The groups are shells around one centre, one inside the other: the same stretched ball of 7 dimensions in 6 sizes.
In the rows, zero is written as 100.
Known rows, each followed by its group:
[ 74,  92,  88, 123, 138,  80,  65, 103,  57, 116,  82, 121, 115] : tafud
[ 85, 124,  93,  96, 125,  62,  81, 112,  82, 138,  89,  98,  97] : zuvag
[106, 132, 113,  80, 103,  84,  88, 119, 116, 108, 109,  78,  98] : tafud
[ 84,  71,  76, 147,  79, 110, 105, 127,  42, 130,  73,  92, 131] : madid
[ 67,  88,  79, 110,  94,  94,  99, 101,  23, 131,  72, 111,  90] : zuvag
[ 67,  96, 131,  98, 103,  76,  88, 112,  86, 127, 116,  69,  94] : Dusi
[ 90,  73,  66, 152,  84,  98,  82, 126,  60, 132,  74, 104, 145] : tafud
[106, 121,  76, 113, 137,  83,  86, 111,  81, 126,  79, 113, 122] : Dusi
[111,  98, 100, 133, 172,  97,  62,  95, 110,  96, 107, 120, 157] : zuvag
[105,  86, 101, 108, 110, 131, 104,  78,  76,  94, 110, 107, 126] : tafud
[ 89,  72, 121, 132, 110, 113,  87, 108,  90, 101, 117,  82, 139] : madid
[112, 129, 127,  59, 145, 103,  93,  60, 118,  90, 135, 105,  97] : zuvag
[ 86, 121, 143,  54, 110,  78,  88,  77, 119, 112, 142,  77,  78] : Togus
[ 79,  85,  99, 132, 101,  81,  63, 130,  82, 116,  92,  92, 126] : Togus
[ 85,  86,  57, 140, 108,  98,  80, 117,  34, 121,  57, 126, 125] : Dusi
[107,  82,  64, 138, 142, 133,  96,  83,  40,  95,  72, 143, 144] : tafud
[ 90, 117,  79,  90, 128,  87, 100,  83,  54, 132,  83, 120,  93] : Togus
[ 94,  85,  86, 149, 128,  98,  71, 127,  76, 109,  82, 105, 148] : Togus
[ 83, 128, 137,  56, 124,  80,  83,  87, 102,  99, 126,  88,  70] : Dusi
[ 85,  67,  86, 161, 132, 106,  76, 116,  58, 112,  83, 111, 153] : madid
[ 65, 104,  98,  89,  40,  74,  97, 135,  58, 140,  85,  67,  70] : tafud
[ 83, 102, 113, 101, 129,  90,  70, 100,  83,  98, 105, 105, 106] : Togus
[ 84, 121,  90,  80, 101,  78,  98, 100,  62, 133,  87, 101,  79] : kezu
[ 90, 106,  84, 120, 139,  84,  66, 111,  71, 109,  80, 120, 119] : Dusi
[ 85,  71,  86, 143, 134, 106,  77,  94,  56, 110,  89, 122, 141] : madid
[ 89, 125, 131,  75, 111,  77,  82, 110, 112, 108, 119,  75,  88] : Togus
[ 92,  75,  73, 148,  82, 118,  98, 131,  47, 114,  69,  99, 136] : madid
[ 75,  88,  81, 130, 100,  87,  87, 125,  47, 131,  72, 100, 113] : Togus
[ 86, 123, 132,  54,  79,  83,  95,  96, 106, 113, 128,  70,  69] : kezu
[ 96, 104, 109, 104, 119,  87,  64, 103, 108, 101, 112, 100, 120] : kezu
[ 98, 104, 113,  82, 108, 104,  98,  75,  93, 108, 122,  97, 103] : madid
[ 62,  91, 127,  95,  56,  75,  90, 128,  82, 133, 112,  54,  84] : Dusi
[ 82, 115, 116,  76, 132,  96, 116,  79,  62, 122, 106,  96,  79] : tafud
[ 83, 137, 136,  34,  95,  76,  98,  81, 102, 114, 130,  77,  50] : madid
[ 85,  82,  72, 150, 117,  82,  63, 125,  66, 127,  74, 113, 143] : zuvag
[ 79, 107, 116,  86,  63,  75,  86, 123,  96, 127, 111,  66,  88] : kezu
[ 98, 113,  96,  98, 106,  96,  81, 112,  86, 101,  94, 101, 106] : Togus
[ 82,  74,  71, 143,  85, 103,  92, 120,  43, 128,  72, 104, 129] : kezu
[ 99,  77,  84, 142,  95, 120,  96, 118,  65, 109,  85,  98, 142] : kezu
[ 84,  90, 101, 135, 112,  91,  86, 133,  75, 121,  88,  84, 127] : zuvag
[ 96, 101, 123,  83, 100, 113, 107,  83,  91, 103, 124,  85, 101] : Togus
[ 97,  99, 120, 103, 154,  96,  79,  74, 104, 104, 126, 106, 126] : madid
[105,  93, 109, 119, 122, 117,  97, 101,  91,  99, 109,  94, 133] : kezu
[ 90, 107, 128, 101, 140,  82,  76, 100, 110, 110, 122,  87, 116] : kezu
[105,  90,  69, 149, 178, 102,  65,  91,  69, 105,  78, 146, 159] : tafud
[ 98,  94, 121, 103, 142, 114,  96,  77,  89,  97, 121, 101, 121] : kezu
[ 90,  85, 106, 111,  83, 106,  85, 106,  84, 105, 108,  90, 118] : kezu
[ 75, 109,  85, 106, 100,  72,  78, 124,  57, 129,  75, 101,  93] : zuvag
[101, 106, 136,  90, 123, 104, 101,  92, 113, 104, 133,  75, 113] : Dusi
[ 89, 118, 118,  93, 134,  71,  54, 110, 113, 100, 111,  98, 107] : zuvag
[ 82, 100, 151,  75, 112,  95,  85,  83, 112,  96, 144,  75,  94] : madid
[ 97,  91,  78, 115, 124, 108,  76,  83,  64, 101,  89, 132, 125] : tafud
[ 77, 122, 150,  59, 127,  71,  77,  87, 115, 106, 138,  78,  75] : madid
[ 81, 132, 122,  38,  71,  79, 113,  86,  85, 130, 118,  75,  47] : zuvag
[ 68,  70, 104, 129,  51,  96,  81, 137,  65, 116,  94,  73, 113] : Dusi
[101, 106, 108, 106, 126,  84,  68, 100, 114, 110, 115,  98, 127] : Togus
[107, 107, 119,  86, 107, 106, 100,  86, 110, 106, 127,  86, 113] : Dusi
[ 84, 128, 102,  68, 109,  75, 109,  92,  69, 140,  97,  92,  71] : Dusi
[ 81,  61, 122, 143,  97, 111,  87, 118,  85, 108, 115,  74, 142] : tafud
[ 94,  90, 106, 133, 150, 107,  78, 109,  79,  93,  96, 107, 137] : zuvag

New rows. What belongs after each?
[ 99, 112,  96, 107, 169,  95,  75,  85,  79,  99,  95, 128, 120] : madid
[100,  85,  84, 128, 139, 123,  86,  86,  59,  91,  88, 129, 135] : madid
[103, 110,  85, 104, 149, 101, 103,  79,  67, 121,  92, 121, 117] : kezu
[105, 103, 121, 103, 142, 104,  94,  84, 107, 105, 124,  94, 127] : Togus
[ 94, 110,  83, 100,  66,  93, 101, 126,  70, 127,  81,  86,  98] : Dusi
[107, 109,  84, 111, 143,  91,  81,  86,  90, 119,  98, 121, 130] : madid
[106, 137, 110,  59, 143,  88,  99,  67,  99, 114, 116, 109,  86] : Togus
[ 92, 121,  99,  87, 153,  76,  86,  79,  83, 126, 102, 115, 100] : Togus
[101,  77,  77, 143, 120, 116,  93,  98,  63, 115,  87, 115, 148] : Togus
[ 80,  79,  98, 115,  75, 103, 101, 105,  62, 127,  99,  86, 112] : Togus
[114, 115,  78, 106, 116, 100,  92, 101,  88, 115,  89, 111, 124] : madid
[ 80,  72,  88, 135, 108, 111, 101, 101,  43, 122,  86, 104, 126] : kezu
[ 92, 117, 104,  84, 115,  84,  71,  98,  92, 102, 104, 106,  95] : Togus
[ 82,  88,  61, 124,  78, 108, 116, 115,  18, 136,  58, 107, 104] : tafud
[102,  89,  99, 125, 148, 102,  66,  87,  97,  97, 109, 119, 145] : Dusi
[ 98, 126, 141,  69, 134,  82,  73,  91, 131,  94, 136,  85,  96] : Togus
[ 80, 116, 103,  72, 100,  69,  83,  87,  82, 132, 107,  99,  80] : Dusi
[ 96, 101,  96,  99,  79,  95,  90, 105,  89, 120, 103,  90, 110] : madid
[101, 136,  95,  79, 155,  83,  90,  84,  82, 115,  94, 119,  94] : Dusi
[ 64, 110, 100,  82,  98,  71,  87, 102,  52, 131,  89,  98,  69] : zuvag
[112, 114, 107,  96,  95,  97,  91, 112, 116, 110, 113,  81, 119] : zuvag
[101, 107,  87, 108,  98,  92,  99, 108,  84, 132,  94,  93, 117] : madid
[ 71, 117, 122,  56,  48,  72, 106, 108,  84, 140, 115,  59,  55] : zuvag
[ 92, 103, 119,  96, 104,  84,  58, 106, 118,  97, 121,  91, 114] : zuvag
[ 85, 109, 104,  97, 132,  91, 101,  95,  64, 122,  95, 100,  97] : Togus
[ 88,  76,  80, 140, 124, 121,  85, 103,  40,  96,  75, 124, 132] : zuvag
[ 97,  60,  72, 166, 103, 123,  82, 117,  57, 106,  78, 113, 163] : Dusi
[ 72,  77, 130,  97,  57, 106, 100, 106,  79, 112, 123,  63,  96] : zuvag
[ 74,  67, 113, 133,  86, 114, 105, 119,  57, 116, 100,  74, 121] : zuvag
[ 96,  58,  81, 162, 104, 128,  76, 115,  62,  92,  85, 113, 161] : tafud
[ 91, 140, 116,  70, 133,  56,  73, 104, 113, 125, 111,  90,  85] : zuvag
[ 65, 122, 140,  47,  58,  63,  86, 111,  99, 123, 125,  57,  48] : zuvag
[ 71,  78,  98, 136,  87,  76,  68, 133,  76, 131,  92,  84, 125] : zuvag
[ 85, 116, 112,  56,  76,  85, 103,  79,  85, 127, 118,  87,  69] : tafud
[ 95,  85,  96, 131,  94, 106,  75, 125,  85,  99,  94,  93, 134] : kezu
[ 89,  96, 126,  74,  94, 118, 114,  71,  78, 102, 126,  88,  89] : tafud
[ 76, 115, 108,  67, 106,  90, 111,  80,  54, 125, 101,  98,  66] : madid
[ 77, 134, 106,  55,  99,  61,  85,  95,  81, 131, 102,  95,  59] : Dusi
[102, 103,  72, 111, 153, 109,  96,  71,  51, 113,  81, 140, 120] : madid
[ 79,  82, 103, 124,  95,  87,  62, 118,  85, 109, 101,  95, 123] : madid
[100, 118,  70,  98, 152,  86,  88,  74,  62, 127,  82, 138, 109] : zuvag
[106, 140, 112,  68, 120,  81,  87, 102, 112, 109, 110,  91,  89] : Dusi
[ 84,  59,  67, 161, 115, 131, 103, 106,  16, 111,  63, 123, 143] : tafud
[110,  94,  76, 139, 145, 110,  69, 104,  78,  94,  82, 129, 150] : madid
[ 91,  81,  94, 125,  92, 111,  78, 113,  73,  97,  93, 102, 127] : Togus
[ 81, 101, 100, 102,  58,  92, 105, 132,  68, 128,  90,  69,  92] : Dusi
[ 88,  80, 102, 131,  87, 107,  79, 127,  79, 100,  96,  87, 129] : kezu
[ 84, 114, 121,  76, 144,  83,  89,  70,  86, 116, 120, 104,  90] : kezu
[ 91, 107, 106,  93, 101,  79,  85,  98,  99, 129, 113,  89, 106] : madid
[114, 132, 104,  79, 149,  89,  87,  80, 112, 109, 113, 110, 110] : Togus
[ 74, 128, 114,  52,  79,  65,  96,  96,  81, 136, 109,  81,  54] : madid
[ 73, 100, 104,  93, 108,  90,  85,  96,  57, 112,  95, 104,  87] : Togus
[ 82,  92,  84, 116, 111,  82,  78,  99,  66, 131,  89, 111, 115] : madid
[103, 105, 133,  88, 122, 110,  92,  87, 113,  90, 132,  86, 113] : Togus
[ 90,  76,  87, 150, 126, 113,  75, 120,  60,  95,  80, 112, 144] : Dusi
[102, 108,  79, 108, 128,  87,  80,  89,  83, 124,  93, 120, 123] : Dusi
[ 86, 123, 111,  80, 148,  63,  63,  83, 103, 119, 114, 110,  97] : zuvag
[ 95,  92, 101, 128,  87,  88,  79, 134, 102, 122, 101,  76, 133] : Dusi
